The rows of a group lie close to one hidden flat surface of 8 dimensions, which may be shifted away from zero. Surfaces can cross.
In the rows, zero is written as 128.
Some rows, each with its group after it:
[145 165 139 140 123 136 164 123  96 122 124  92 143 147  98 138 143 143
 156  82 111]  (0)
[156 111 132 119  84  63 134 106 131 167  72 107 122 114  94 151 157  63
  77 173  88]  (1)
[115 114 169 155 168 142 120 161 138  96 171 102 124 132  69  60 148 173
 185 167 167]  (1)
[146  97 155 125  86  96 111 123 170  86  93 139  95 148  91 124 119 144
 185  93  63]  (1)
[135 137 152 131  84 161 166 124 108  43 138  64 151 146  67 141 163 166
 154 134 146]  (0)
[150 134 109 124  82 168 147 105 128  71  93 106 144 119 117 135 154 105
  93 149 121]  (3)
[147 129 111 136 111 174 123  99 116 120 120 132 160 119 158 151 118 120
 114 135 128]  (1)
[ 95 139 125 118 176  87 124 165  99 156 200 129 117 121 117 127 114 152
 119 111 155]  (1)
[137 101 127 111 133 125  99 137 121 121 179  96 132  89  99 108 142 126
  98 194 138]  (2)
[153 103 115 117 114 116  90 125 121 131 149 124 122  92 122 139 117 117
 100 153 109]  (2)
[139 129 119 124 116 142 125 124 134 109 133 121 121 124 140 133 134 138
 133 125 118]  (2)
[141 161 101 141 151 119 184  88 109 189  80 134 155 157 165 153 136  79
 104  58  90]  (1)
[176 120 144 153 115 148  96 120 110 118 151 118 135  93 103 128 119 152
 153 151 116]  (3)
[117 175 124 130 196 127  86 158  77 227 120 127  95  91 175  83 162  62
  74 132 149]  (1)
[170 150 110 112 136 124 172 121 140 142 144  74 142 128 123 133 164 154
 133 129 132]  (3)
[149 118 117 129 123 167  88 125 124 127 146 129 126  79 155 118 135 114
  98 190 147]  (2)
[170 132  89 127 134 163 113  90 116 155 119 138 152 111 174 144 108  99
 109  90  85]  (2)
[137 174  98 153 102 210 161 111 101  46  78 109 154 138 114 104 161 103
 113  71 131]  (3)
[105 130 100 119 231 123 194 139 198 162 161 120 142 180 150  61 156 155
 174  85 137]  (0)
[132 169 104 152 180 220 144 107 110 141 133 150 160 139 202 110 125 135
 150  75 149]  (1)
[107 104 113 107 112  56 130 159 149  83 174 156 106 138  86 141  94 166
 138  98 121]  (3)
[115 119 144 120 125  86 179 128 143  97 138  98 138 172  69 134 126 152
 167  72  99]  (1)
[105 115  97 104  96  87 129 141 148  99 106 147  99 129 117 129 136  90
  75 138 119]  (3)
[146 136  79 103 115 112 137 117 157 143 124 183 120 131 190 177  91 146
 111  95 119]  (3)
[137 139 150 139 112 107 116 144  89 121 148 119 118 112  91 144 125 152
 140 135 138]  (0)
[ 94 108 107 120 175 127 180 136 140 125 181  77 161 135  94  87 189 113
  87 199 175]  (2)
[106 107 126 142  98 144  97 144 123  64 132 165 104 112 117 117 109 136
 114 160 156]  (0)
[140 148 106 143 119 150 156 105 129 102  84 127 153 144 119 121 135 100
 120  76  94]  (0)
[120  77 129 106 128  96 111 153 177  97 178 131 114 118 104 121 109 171
 140 191 148]  (0)
[155 125 146  98  90 130  75 132 141 125  74 114  86  96 149 121 147  95
 121 139  92]  (1)
[121  48 155 140 107 127 128  85 167  82 151 144 140 176 104 137 111 148
 199 111  57]  (3)
[ 85  99 119 140 130 140 125 119 146  84 116 172 112 159 142 108 130 102
 135  88  96]  (3)
[174 173 101 122 161 134 184 114 136 149 149  94 150 142 136 138 135 178
 161  83 121]  (3)
[122 134 114 141 153 137 167 110 114 141 155 113 173 139 123 148 122 135
 113 138 151]  (1)
[146 136 111 131 155 117  82 130  85 182 133 124 116  86 127 107 132  81
  91 111  89]  (2)
[163 151 129 136  97  87 145 128  83 115  87  43 151 104  16 107 158  69
  99 104  80]  (0)
[158 134 127 109  94 110 142 112 144 108 112 130 110 147 123 162 119 141
 164  48  63]  (2)
[ 90  97 103 130 122 120 140 140 174  72 131 163 116 148 110  96 128 125
 117 142 140]  (0)
[108 174 142 160 127 135 159 135  71 147  74 105 108 140 116 111 199  77
  95 117 141]  (0)
[161 127 152 116 135  39  96 153 104 204 167 101  98  91  92 154 113 149
 120 163 123]  (0)
[151 141 132 126 121 114  92 138 134 167 114 161  73 109 175 137 129 133
 138 115 111]  (2)
[123 109  89 129 178  84 122 128 106 151 190 149 150 130 108 136  80 130
 125  67  81]  (2)
[159 119 111 112 121 139 143 101 132  87 156  90 154 137 106 142 115 149
 162  68  75]  (2)
[ 94 100 139 149 196 173  85 146 144 137 190 171 105 132 172  67 126 167
 184 127 151]  (3)

New rows. What belongs after each?
[163 119 142  96 113 134 109 131 155 107 169 111 106 120 137 145 118 190
 187 119 109]  (2)
[106 166 127 185 111 191 102 129  63 115  77 183 109 123 164 119 133  92
 104 101 150]  (0)
[139 114 123 104 151 183 147 114 176 124 148  99 137 132 172 109 173 149
 142 175 148]  (3)
[170 116 155  93  91 108  85 149 142 116 151  90  83  94 108 128 151 153
 142 173 114]  (2)
[123 129 143 131 110  77 137 134 115 157 127 133  98 128 119 155 137 126
 109 149 132]  (0)
[141  85 152 149 107 134  84 103 122 134 109 120 115 103 110 105 155  75
 108 195  99]  (3)
[150 130 137 123 105 132  93 136 126 109 122 126  94 108 126 125 133 137
 138 121 105]  (2)
[162 141 125 120  99 100 159  94 113 157  98 105 133 136 123 178 143 114
 119 123  98]  (0)
[151 133 165 150 145 176  98 125 154 142  84 101 102 116 132  59 178 115
 163 172 129]  (1)
[177 139 136  96 134  97 109 128 137 172 134 107  84 117 147 143 137 149
 173  81  71]  (2)
[123 135 128 151  92 134 140 124 100  60 108 131 139 142  74 136 113 132
 138  74 115]  (0)
[115  87 154 167 151 216 110  91 137  92 125 128 140 149 143  79 155 111
 177 129 106]  (3)
[167 124 122  96 110 110 165  95 169 139 118 106 122 150 148 160 156 145
 148 111  92]  (2)
[131 114 148 182 124 189  75 127  84  91 125 128 125 101 104  79 137 105
 136 145 122]  (3)
[155 130 136 171 150 173  80 115 112 191 117 144 129  75 168  98 137 102
  97 221 163]  (1)
[133 148  89 110 115 147 146 125 145  95 115 144 127 131 155 138 129 126
 103 105 134]  (3)
[ 84 110 109 142 108 123 141 139 143  81  83 164 113 138 107  92 149  72
  80 146 136]  (0)
[135 104  92 124 129  98 131 115 165 144 103 166 126 128 142 127 119  96
  96 141  98]  (0)
[165 118 115 112 140  91 109 143 137 136 164 100 147  97  80 119  94 148
 135 134 102]  (0)
[103 105 110 129 137 142 101 148 153  95 121 149 122 101 117  70 135  96
  87 180 145]  (0)
[ 94 131 113 141 167 116 129 147 139 152 115 163 102 133 132  69 154  93
 100 135 145]  (0)
[109 127 125 137 112 185 167 119 149  31 148 135 148 166 127 132 128 191
 178 107 155]  (0)
[106 144 125 133 126  50 182 125 114 148  83 116 114 158  70 123 166  73
  98  86  90]  (0)
[113  80 107  74  90 115 137 132 190  83 137 133 115 128 146 143 144 124
  82 193 140]  (3)
[172 157 116 140 152  92 145 124 116 182 135 106 125 122 111 138 135 137
 138 102  99]  (3)
[141 103 114 106 151 119 122 117 173 151 177 157 121 138 171 155  97 183
 165 119 120]  (3)
[138 184  70 137 107 123 124 149  98  93 104 181 114 109 137 145  83 123
  89  50 121]  (3)
[162 117  93 141 113 141  67 133 126 108 114 142 147  71  97  95  76  93
  90 133  99]  (0)
[156 142 108 126  80 210 157  80 167  95  70 139 133 139 203 157 161 127
 117 157 137]  (2)
[100 134 115 132 148 125 165 134 134 124 132 129 120 147 128 105 163 119
 114 142 149]  (2)
[117 138 137 127 149 108 139 139 124 141 117 114 106 144 116 104 144 118
 148  74 104]  (1)
[130 103 141 118 145 116 153 113 159 135 150 101 127 153 112 114 160 145
 159 137 104]  (3)
[129 100  92 131 172 132 108 132 128 130 209 165 150 117 144 133  70 166
 141 104 121]  (2)
[168 106 119 174  88 199 105  79 130  97 118 170 171 108 152 166  79 140
 127 173 134]  (1)
[113 151 150 142 164 104 157 155 105 142 160  91 119 152  83 106 150 161
 164 102 139]  (0)
[109 158 132 120 168 122 194 141 158 106 147 103 107 192 124  98 171 183
 207  49 125]  (2)
[145 109 125 134 103 170 111  98 130 124  86 127 129 109 150 119 167  72
  91 170 108]  (3)
[103 100  97 116 166 176 132 124 209 114 134 172 130 137 199  84 149 131
 112 196 174]  (0)
[146 138 116 144 120 156 106 120  84 119  94 101 131  93 109  94 167  58
  74 141 115]  (2)
[148 118 154 124 106 157 129 126 139  99 187 122 133 132 148 182 115 217
 177 167 165]  (0)
[141 119 154 153 143 101 131 115 110 138 131  89 120 134  61  97 158 109
 149 123  92]  (3)
[166 145 116 132 142 162  89 120 110 135 145 139 123 107 153 125 101 142
 161  62  83]  (2)
[125 122 140 135 129 122 172 118 133 100 138  89 161 160  72 123 143 154
 157 130 127]  (1)
[ 96 109 136 108 152  37 174 140 163 190 136 130  89 161 124 127 177 115
 103 166 145]  (0)
[144 135 140 110 170  93 108 146 151 216 145 124  68 114 175 113 166 137
 136 160 135]  (2)
[119  97 102 109 102 105  92 145 156  94 158 195  99 113 151 158  69 158
 115 130 133]  (3)
[158  97  89 134 112 133  58 125 151  99 135 185 141  82 130 125  40 132
 122 127  97]  (0)
[163 136 114 120 145 157 123 115 150 153 130 103 148 103 146 110 148 123
 113 171 137]  (0)
[191 150 127 115 127 191  77 112 125 143 127 107 115  90 184 123 141 137
 151 130 109]  (2)
[134 126 148 139 163 112  88 144 141 185 149 139  99 108 147 102 123 146
 143 159 133]  (1)
[ 96 148 139 147 174 167 136 165 116 109 128  95 117 118 101  36 193 110
 107 172 185]  (0)
[132 120 147 121 126 107 172 125 143 111 140  57 151 150  67 115 169 139
 142 164 137]  (1)
[145 115  95  79  91 119 148 134 175  72 164 133 136 120 140 177 102 185
 124 142 145]  (3)
